There are 9 hidden switches. A switch that is on adds its own fixed numbers to the row, and there is some noise. The rows also spread widely along 12 directions, which tell nothing about the answers.
(in the rows, 128 means zero)
Known rows, each followed by its switches (1 for on, 0 for off):
[129 150 201 113 117 149 118  84  85 129 139 143 132 130 143  79 114 133
 122 150 134 175 134 117 111 154 112 127] : 0 0 1 0 0 0 0 1 0
[ 77 118 155  92  56 151 129 212 146 195 162 190 140 172  94 138 163 121
 109 119 154 173 161 110 135  86 144 172] : 1 1 1 1 0 0 0 1 0
[126 129  90 146 111  89 141 183 102 140 170 121 157 182 137 154 156  88
 135 140 119  94 139  81 183  79 124 140] : 1 0 0 0 0 0 0 0 1
[112 131 158 120 128 129 101 157  96 102 150 134 126 100 142  78 133 110
 136 148 102 124 166 108 156 100 107 111] : 0 1 0 0 1 0 1 1 1
[146  80 138 173 148 105 107  83 136 152 137 134 142 134 107 118 159  90
 118 118 132 163  96  85 140 101 117 116] : 0 1 0 1 1 0 1 0 0
[125 134 134 121  80 127 124 179 129 148 134 155 131 136 115 134 125 114
 121 108 105 136 149  96 188 109 142 144] : 1 1 1 1 1 1 1 0 0
[171 126 148 148  61  81  84 113 146 127 119 107 140 158 113 174 127 109
  97 107 151 145  88 115 167  91 116 139] : 0 1 1 1 1 0 1 0 0
[121 185 163 135  60 164 161 127  84 169 152 160 160 162 126  96 161 118
 116 125 137 174 150 126 138 137  96 171] : 0 1 1 1 1 1 1 1 0
[129 164 194  99 105 120 149 102  88 140 173 144 148 180 145 124  78 127
 113 136 125 139 168  82 100 109 134 129] : 1 0 0 1 1 0 0 0 1
[108 149 110  84 101 120 138 182 143  95 115 133 116  98 115 140  94 112
 149  84  89 102 139 120 148 117 131 126] : 0 0 1 1 1 1 0 0 0
[131 134 163 130  98 149 101 140 106 145  92 152 107  92 109  91 127 119
 105 140  98 171 109 117 187 142 136 114] : 1 1 1 1 0 0 1 0 1
[161 160 123 141 110 113 151 126  81 124 143 122 138 131 143 103 147 102
 119 149 101 115 149 109 161 109 100 131] : 0 0 0 1 1 0 0 1 0
[128 119 125 113 137  88 126 128 129 148 195 132 144 189 128 171  93  98
 145  77  93 102 191  43 167 104 174 129] : 0 1 0 0 0 1 1 0 1
[100 121 126 109  89 114 148 175 158 112 126 137 124  94 104 138 113 106
 114 120 133 122 146 138 121 103 109 110] : 0 0 1 1 0 0 0 0 1
[115 149 159  91  81 138 123 134 102 154 108 138 119 202 103 157 112 128
 140 108 111 149  96 101 140 106 165 161] : 0 1 0 1 0 0 1 1 1
[158 117 182 146  31  97 141 148 138 124  97 119 122 126 127 148 104 142
  86 193 182 127 123 169 134 115 112 111] : 0 0 0 0 0 0 0 0 0
[176  65 129 181 140 143  43 125 171 187 202 184 145 156 109 124 182 129
 109  71 126 195 180  54 227 138 177 174] : 1 0 0 1 0 1 1 0 0
[111 189 182  88 121  71  88 127 105  91 140  72 127 123 154 164  60  66
 110  96 113  97  92 116 141 139  97  72] : 0 1 0 0 0 0 0 0 1
[180 112  74 157  78 115 125 121 161 131 181 152 178 180 117 132 177 151
 137  71 149 151 182  98 172  82 116 216] : 1 0 1 1 1 1 0 1 0
[146 131 153 119  90  98 141 136 150 133 129 124 112  45 106 136  95  78
  71 113 103 122 194 111 145 123 117  71] : 0 0 1 1 1 0 1 0 0
[215  97 112 180  89 104 147  49 146  86  97 128 139  53 115  71 118 162
 111 135 126 148 182 140 163 129  95 123] : 1 1 1 0 0 1 1 0 1
[103  97 181 119 115  74 136 108 118 135 133 130 158 151 118 133 136  73
  95 173 144 119  86  82  73  46  91  97] : 0 1 1 1 0 1 0 0 1
[125  98 111 144 143 122 167 113 132 164 134 149 132 194 113 139  99 130
 159 101 124 140 113  81 148 128 167 143] : 1 0 0 1 1 0 0 0 0
[ 86  98 120 154  99 114 143 177 175 148 183 131 157 152 122 151 145  95
 128  98 193 129 150 142 134 126  95 136] : 0 0 0 0 0 0 0 1 0
[133 111 131 120 119  86 152 122 165 130 181 132 138 137 132 130  69 119
 121  87 138 112 212  93 152 116 130 113] : 1 1 1 1 1 0 0 1 0
[146  86 171 138  87 122 145 127 155 131 113 159 124 128 118 116  94 159
 114 161 155 139 146 128 128 120 138 125] : 1 0 0 1 0 1 0 0 0
[153 161 107 185  66 140 117 130 129 179 185 145 177 206 128 133 163 118
 118  61 158 175 149 114 232 157 116 203] : 1 1 1 1 1 1 1 1 1

New rows. What belongs after each?
[125 195 172  78  46 119 143 161  88 113 118 136 137 145 132 137 115 127
 117 149 116 122 124 127 116  93 103 143] : 0 1 1 1 0 1 0 0 0
[147 134 168 101  73  94 129 133 153 101 152 130 138 132 127 160  75 132
 109 104 134 106 188 101 115  95 121 126] : 1 0 0 1 0 1 1 0 0
[135 110 132 137  76 111 134 122 139 166 143 152 163 123  95 133 167  94
  97 104 131 161 153  89 125  79 111 144] : 1 1 1 0 1 1 1 0 0
[127 136 228 139  25 135 128 153 133 179 119 157 125 123 114 128 103 127
  54 173 181 178 141 148 146 141 117 109] : 1 1 1 1 0 0 1 0 0
[161 147 159 110 111 124 121 119  93 125 158 145 126 144 139 112  90 139
 135 124  76 127 205  78 173 121 166 134] : 0 1 0 0 1 1 1 0 1
[116 135 113 107  93 122 167 144 135 121  73 137 119  84  91 119 115 109
 126 115  94 123 105 139 131 116 115 114] : 1 1 0 1 0 1 0 0 1
[126  80 158 129 152 138 149  94 129 132 116 155 119 122 112  89 108 123
 147 132 104 138 145  85 119 115 148 116] : 0 0 0 1 1 1 1 1 0
[178 162 128 129  71  89  99 156 134 114 161 109 132 174 146 174  80 135
 114  92 125 109 163 111 217 126 148 150] : 1 0 0 1 1 0 0 0 1
[155 117 112 140 134  94 124 123 144 111 161 119 136 100 132 130 113 101
 121 101 107 108 179 102 174 133 125 110] : 0 0 0 0 0 1 0 0 1
[125 156 170 134  86 145 143 149  98 149 124 158 133 133 134  94 124 126
 115 153 125 150 122 131 160 140 114 133] : 1 1 0 1 1 1 0 0 0
[ 97 128 180 119  97 126 113 127 148 138  92 124 125  98  94 147 103  75
  94  93 134 145  70 128 122 140 107  96] : 1 0 0 1 0 1 1 0 1
[175 160 128 170  80 114 103 124 116  91 128 119 155 108 148  98 145 124
 104 131 140 138 114 146 194 131  71 146] : 1 0 1 1 1 1 0 0 1
[114 170 148  95  84 121 106 163 130 135 167 132 136 158 130 155  88 124
 129  69 125 141 158 116 166 138 141 143] : 1 1 0 0 1 0 0 0 1
[124 196 183 143  90 122 154 105  79 122 152 111 157 180 170 132  67 113
 130 124 152 122 125 115 151 180  96 124] : 1 0 1 0 0 1 1 0 0
[135  82  80 163 122 150 114 188 140 152 152 181 129 156 110 106 190 145
 156 136 120 161 143  99 204 112 160 176] : 0 0 1 1 0 0 0 0 0
[137 139 177 107  72 136  68 204 116 122 125 153 102 157 137 130  96 160
 132 139 112 139 137 110 210 114 168 148] : 1 1 0 1 1 0 1 0 0
[134 188 196  93  37 111 124 150  83 166 132 121 133 187 140 161  97 113
  94 135 135 134 127 118 157 118 135 142] : 1 1 0 0 1 0 0 1 0
[139 178 182 152  32 157  51 179 132 176 141 140 135 161 124 162 142 114
  80  80 168 202  89 145 228 183 126 168] : 1 0 1 1 1 0 1 0 0
[121 115 150 142 107 142 125 148 129 148  80 153 104  74 108  83 119 115
 109 143 118 167  95 142 181 156 126 101] : 1 1 1 1 1 0 0 0 0
[130 128 150 122  95 107 122 113 137 148 160 132 146 158 125 132 102 120
 113  98 148 152 159 109 154 133 128 138] : 1 1 1 0 0 0 0 1 1
[128  86  86 156 102 130 172 113 197 131  99 141 130  88  82 128  97 133
 151  49 141 147 145 151 146 158 129 130] : 1 1 0 0 1 1 1 0 0
[120 170 126 124  81 164  81 195 135 116 125 152 117 144 135 113 111 163
 157  79 130 171 105 156 225 177 138 172] : 1 1 1 1 1 0 0 0 0
[137  99 125 135  67  82 127 139 195 133 133 120 140  91  95 165  89  99
  91  69 145 124 176 121 167 115 126 109] : 1 1 1 0 1 1 1 0 1
[123 102 168 143 136 120 145  67 140 129 126 133 128 150 140  94  52 151
 148 113 164 158 126 127 140 184 131 112] : 1 1 1 0 0 0 0 1 0
[124  92 161 110 111 127 162 143 130 167  89 164  96 119  99 119  92 122
 122 158  93 132 132 103 146 119 180 101] : 0 1 0 1 1 1 0 0 0
[145 148 212 156 130 100 123  64 135  98 177 116 143 166 185 102  10 157
 125 118 188 142 150 129 152 194 104  98] : 1 1 1 1 1 0 0 0 0
[176  65  91 175 137 112 101  81 175 123 144 140 144 125 102 117 142 139
 146  70 123 159 155  99 177 118 145 153] : 0 1 0 0 1 1 1 0 1
[154 136 142 136  53 106 131 122 143 117 145 125 158 174 129 159  87 144
 124  94 155 130 160 114 157 115 132 162] : 1 0 1 0 1 1 1 0 1
[138 103  89 160 110 101 139 164 143 126 175 136 151 132 131 129 158 112
 132 131 142 119 172 108 170 102 110 136] : 0 0 1 0 0 0 0 0 0
[206 131 123 151 110 163  97  85 130 131 142 160 114 109 117  77 139 178
 135  86  96 190 204 116 204 160 155 172] : 0 1 0 1 1 0 1 1 0
[142 112 180 133  35 117  84 161 150 139 108 139 127 143 110 142 134 127
  87 145 157 148 118 138 178 101 127 148] : 0 1 1 1 0 1 1 1 1
[122 150 116 166  81 129 160 161 104 155  90 126 132  79 111 106 172  72
  99 156 118 134  88 166 183 153  86 105] : 0 1 0 0 0 1 0 0 1
[156 151 118 122  76 101  73 169 130 123 179 139 156 196 136 160 144 130
 130  90 121 132 144  91 202  84 139 187] : 0 1 1 1 1 1 0 0 1
[127 135 188 105 103 120 130  93 114 159 132 147 133 172 116 128  77 127
 112 119 127 168 118  89 124 124 152 126] : 1 1 1 1 1 0 0 0 1
[161 139  94 142 109 129 164  88 130 128 162 151 157 148 117 106 124 149
 139  85 123 160 181 103 139 122 124 168] : 1 0 1 1 1 0 0 0 1
[151 121 153 172  95  85 131 106 124 124 149 112 156 154 147 126  97 118
 115 134 164 129 137 110 166 122 101 115] : 1 1 1 0 1 0 1 0 0
[150 125 151 126  91 123  84 189 179 150 156 144  92  65 120 140  83 111
  80  90 113 144 205 127 233 181 166  97] : 0 0 1 1 1 0 0 0 0
[131 191 103 140  47 161 214 159  86 180 105 153 141  90 106 103 156  97
 105 126 100 152 157 149 167 167 105 142] : 1 0 1 0 1 1 0 0 0
[116  75  95 210 171 155 195 121 117 145 145 173 144 152 143  44 140 152
 191 163 143 146 138 128 176 170 128 136] : 0 1 0 0 1 1 0 0 0
[153 117 186 109 122  97 117 120  96 149 185 155 138 183 152 123 100 132
 122 162 104 124 194  52 143  86 167 128] : 0 1 0 0 1 1 0 0 0
[141 118  98 108 113 110 155 150 169 118 159 151 121 122 125 120  65 148
 152  66  99 108 232 100 194 137 160 141] : 1 1 1 1 1 1 0 1 0
[124 116 181 110 127  79 147 120 107  67 105 102 113 115 152 116  43 123
 146 175 116  77 132 109 109  92 118  66] : 0 1 0 0 1 0 1 0 0
[177 103 137 122 136  73 112  83 157 109 154 113 132 105 124 141 108  97
 103  97 106 106 177  82 143 102 121 106] : 0 0 0 1 0 1 0 1 0
[106  61 156 118 104  88 150 107 159 141 151 137 154 167 103 151 105 109
 123 115 164 128 158  71  75  51 130 127] : 1 0 1 0 1 0 1 1 0
[138 131 132 105  72  85 124 169 142  80 137 120 137 128 126 155  97 125
 123 118 127  95 165 101 134  57 111 129] : 1 0 1 1 1 0 1 0 0
[179 113 141 131  68  85 149  90 133 137 142 127 149 123 113 133 123 115
  96 126 123 125 202  92 135  76 121 133] : 0 1 1 0 1 1 1 1 0
[177 135 155 122 115 136 146  68 102  97 133 145 129 143 138  80 115 178
 145 151 124 151 165 118 106 118 120 154] : 0 0 0 1 0 0 0 1 0
[172 121 151 128  71 132  99  87 134 149 113 150 133 100 101  99 156 140
  93 113 137 197 142 130 146 125 115 154] : 1 1 1 0 0 0 0 1 0
[147 135  82 178 102 101 139 133 140 120 181 125 172 213 143 149 128 141
 162  82 166 127 140 103 191 122 108 177] : 1 1 1 1 0 0 1 0 0
[164 117 130 145 147  93 109 106 105 102 187 134 149 123 155  90 121 123
 134 133 105 124 205  60 171  99 114 118] : 1 1 1 0 0 0 1 0 0
[173 119 112 176 136 123 125  77 130 129 158 139 152 104 122  88 160 117
 109 110 131 166 151 114 155 137  94 134] : 1 0 0 1 0 0 0 0 1
[161 130 147 161  80  87 112 104 157 130 132 111 149 112 121 141  98  94
  82  91 143 135 134 119 182 131 100 112] : 1 1 1 1 1 1 1 0 1
[104  83 156 126 120 127  93 180 170 143 148 147 110  66 102 132 131  89
 104 111 125 144 168 110 154 129 139  88] : 0 0 0 0 0 0 1 0 0
[172 127  90 177  99 142 129 128 118 132  94 142 124 106 106  96 169 135
 134 122 111 161 108 136 203 140 114 150] : 1 1 0 1 0 0 1 0 0
[126  87 163 111 157 124  91 114 144 147 123 152 112 111 102 130 100  97
 121  85  83 145 124  56 151 121 170 105] : 1 0 0 1 1 1 1 0 0
[132  66 134 114 159 119 123  95 189 113 102 146 105  68  88 118  86 119
 137  77 103 143 130 107 113 132 150  97] : 0 0 0 1 1 1 0 0 0
[109 166 187 122  47 145 145 155  75 124  67 132 125 100 127  87 138 107
 110 186 129 140  86 163 137 123  81 121] : 0 1 1 0 1 1 1 1 0
[ 82 156 133 114 100  99  91 219 155 108 127 104 119  83 127 150 102  65
 106  83 126 103  96 151 194 135  92  88] : 1 1 0 1 1 0 0 0 1
[116 144 141 122  52 113 158 169 133 123 184 132 157 186 144 144 104 143
 131 127 176 119 196 134 132 103 116 162] : 0 0 1 0 1 0 0 1 1
[139 110 137 112 107 109 101 133 150  95 144 145 140 109 122 100 140 130
 128 112 122 134 158 112 134  80 103 145] : 0 1 1 1 1 1 0 1 0
[131  97 119 122  83  71 179 113 166 136 146 136 162 114  92 148 134  89
  91 119 138 116 172 104  80  44  98 117] : 0 1 1 1 1 1 0 0 1
[ 83 139 169 117  72 136 177 128 109 133 158 145 167 221 133 121 100 154
 161 130 181 143 147 122  78  91 111 171] : 1 1 0 0 1 0 1 1 1
[124 125 135 157  88 134 145 124 125 126  79 128 127  61 100  93 145 105
 108 139 134 156 101 163 138 135  81 101] : 1 1 0 0 0 0 1 0 1
[110 147 168 113  69 115 138 145 126 123 129 127 147 153 127 140 103 106
 115 111 145 122 127 114 130 106 102 140] : 1 0 1 1 1 1 1 1 0
[186 132 151 146 115  95 124  57 139 123 119 119 126  89 120 114  90 120
  91 101 124 153 139 123 151 147 109 100] : 1 1 0 1 1 0 0 0 0
[133 167  88 134  46 137 156 173 145 119 148 147 157 146 115 138 154 148
 134  88 158 150 154 152 144 117  91 187] : 1 0 1 1 0 0 0 0 0
[163 101 144 121 135 122 146  66  96 148 149 170 147 180 112 102 131 150
 145 132  96 161 164  42  98  59 155 156] : 1 1 0 1 1 0 1 0 0
[158 107 177  99  73 121 125  84 156 117  64 148 111  81  87 116  76 150
 105 110 114 162 130 121 111 110 139 118] : 1 1 1 1 1 1 1 0 0
[181 121 123 162  65 111 145 108 134 143 100 120 121 113 113 121 102 127
 108 120 116 133 164 134 218 151 146 131] : 0 1 1 0 1 1 1 1 1
[106  93  87 151 101 113 129 171 159  96 125 122 134 143 118 126 128 131
 169 108 149 115 129 138 178 110 114 146] : 0 1 1 0 0 0 1 1 1
[132 164 165 104  47  87 152 176 123 154 208 148 171 203 144 171 112 118
  98 127 151 105 207  88 130  65 121 156] : 1 1 0 1 1 1 0 0 0
[140 117 139 166  86 113 177 102 127 180 170 153 170 176 111 131 152 111
 105 128 162 157 162  93 112  88 108 147] : 1 1 0 1 1 0 1 0 0
[138 128 138 123 109  93  98 145 181 109 145 103 111 134 122 191  50 109
 128  46 131 111 145 115 183 153 150 110] : 0 0 0 1 1 0 1 0 0
